There are 5 ways to turn a row about zero (a turn may also mirror it). The second row of each pair is the first, turned, with some noise. The first 30 pairs use one turn. New pairs use 2 turns, one after the other, and a turn may come again.
In the rows, 128 means zero.
Known pairs, each followed by its turns in order:
[128 206 119 171 127]
[107 121 136  83  51] -> vig

[111  71 141 113 121]
[125 167 122 123 179] -> Kito

[120 130 117 135 116]
[132 120 127 138 111] -> Nobet

[127 125 124 111 130]
[130 113 126 127 140] -> vig

[208 156 160 138 160]
[201 118 133  66 115] -> vig

[126 141 118 181 159]
[176 131 168 131 142] -> pak

[132 181 208  87 138]
[146  86 210 183 137] -> Kito

[177 155  95 181  48]
[186 155 123 137  31] -> Nobet

[134 125 142 149 125]
[135 144 143 124 115] -> Kito

[191  98 140 110 118]
[139 137  60 115 145] -> pak

[ 79 124 132  74 139]
[ 84  87 157 108 153] -> Nobet

[120 159 132 147 110]
[164 105 119 120 134] -> Beb

[112 166 116 134 144]
[136 146 163 144 102] -> pak

[ 99 138  73 128 122]
[ 86  96 150 152 115] -> vig

[106 178 148 175 127]
[163 120 178 111  83] -> pak

[137  55 108  96 154]
[ 98 145 100 140 197] -> pak

[ 96 207 122 142 117]
[ 76  90 148 148  72] -> Kito

[172 109 111 153 108]
[152 149 178 125 129] -> vig

[166  69 136 122 145]
[133 173 159 161 160] -> Nobet

[127 142 135 133 124]
[124 135 122 112 114] -> vig

[127 122 104 122 116]
[114 130 138 137 113] -> Nobet

[135 172 151 136 135]
[148  99 141 125 162] -> Beb

[ 59 140  86 109 129]
[177 186 105 156 129] -> Beb

[208  89  98 114 100]
[150 112  42 163 160] -> pak

[134 142 120 121 133]
[132 130 123 121 147] -> Beb

[102  58 136 139 136]
[137 106 163 179 163] -> Nobet

[152 121 118 144 133]
[110 109 107 125 131] -> Beb

[140 142 208 176 121]
[147 169 205 144  95] -> Kito

[129 140 134 136 104]
[118 122 148 115 124] -> Kito

[132  85 179 174 134]
[100  81 160 153  85] -> Beb

New pairs. What belongs after each?
[137 131 174 137 133]
[151 131 117  91 103] -> Kito pak

[132  82 126 112 124]
[143  84 124 121 118] -> Kito vig

[168  95 132  96 208]
[145 216 134 170 143] -> vig Nobet

[156  98 125 208 125]
[115 143 137  59  74] -> Kito Nobet

[ 93 135 121 124 173]
[145 114  97 170 102] -> Kito Nobet

[ 95  55 115 129 112]
[100 160 148 200 124] -> pak Beb

[187 160 146 112 137]
[173 150 149  88 156] -> Kito Kito

[ 96 141 208 105 113]
[106 162 153 204 124] -> vig pak

[128 156 130  70 141]
[141 136  89 146 170] -> vig Kito

[135 142  98 151 109]
[136  90 119 146 116] -> Nobet pak

[151 114 111 150 103]
[155 105 115 124 103] -> Nobet pak

[122 122 146 151  98]
[139 142 127 115 165] -> pak Kito

[132  74 137 158 154]
[190 150 150 121 141] -> Nobet pak

[165 148 121 101 146]
[112 154  92 113 152] -> vig pak

[122 125  48 144  48]
[ 45  81 187 119 119] -> Kito Nobet

[142 174 120 190 145]
[158 121 172 119  68] -> Kito Nobet

[122 109  80 136 100]
[168  95 113 122 147] -> vig Nobet

[ 95 145 128  90 141]
[147 117 117  90  98] -> Beb vig

[100 101 154 121 130]
[136 144 130  97 158] -> Nobet pak

[125 127  81 136 125]
[137 142  85 121 145] -> Beb Beb

[139 141 132 208 186]
[ 95 169 190  74 110] -> Kito vig

[120 108 175 120  80]
[140 126 188 148 155] -> Kito Beb

[173 123 157 106 118]
[171  93 123 147 135] -> vig Kito

[104 125 164 126 145]
[140  91 133 152 130] -> Kito Beb

[126 135 125  91 132]
[123  98 117 128 106] -> pak Nobet

[105 114 115 111 156]
[131 145 161 111 114] -> pak pak

[133  89 109 105 119]
[ 82 142 106 128 146] -> Kito Nobet

[134 166 105 133 128]
[129 138 153 102 105] -> pak Kito

[ 95  91 119 134 143]
[131 146 141 148  86] -> vig vig

[137 121 121 106 138]
[144 134 109 122 122] -> Kito Kito

[126 153 119 139 128]
[132 107 130 111 117] -> pak Beb

[145 139 131 142 207]
[147 165 193 110  95] -> Kito vig

[ 95 162 129 141 137]
[ 94  96 115 127 145] -> Beb Beb

[135  88 103 153 168]
[121 152 109 142  69] -> Nobet Kito

[144 100 149 104 117]
[168 117 127 157 129] -> Kito Kito

[208 109 142 141 157]
[133  80 132  73  73] -> Nobet vig

[167 112 113 155 161]
[118 116  98  75 147] -> Kito Beb

[121  86 117 118 144]
[152 155 120 129  99] -> vig Kito

[137 182  48 110 138]
[160  96 206 145 168] -> vig Nobet

[ 99 117 115 126 112]
[132 158 117 145 139] -> Nobet vig

[123 135 116  70 138]
[102 126 140 159 173] -> vig Nobet

[208  67 128 114  48]
[137  75 212 214 131] -> pak vig

[174  87 141 185 139]
[206 145 122 145 109] -> Nobet pak

[136 108 159 122 130]
[117 123 109 130 159] -> vig Beb

[ 70 112 121 117  76]
[158 166 138  82  78] -> Beb Nobet

[144 138 123 118 113]
[145 134 141 110 132] -> Nobet Beb

[159 119 160 122 147]
[147 158  96 149 134] -> vig pak

[109 128  95 138 154]
[127 108 117 133  85] -> vig Beb

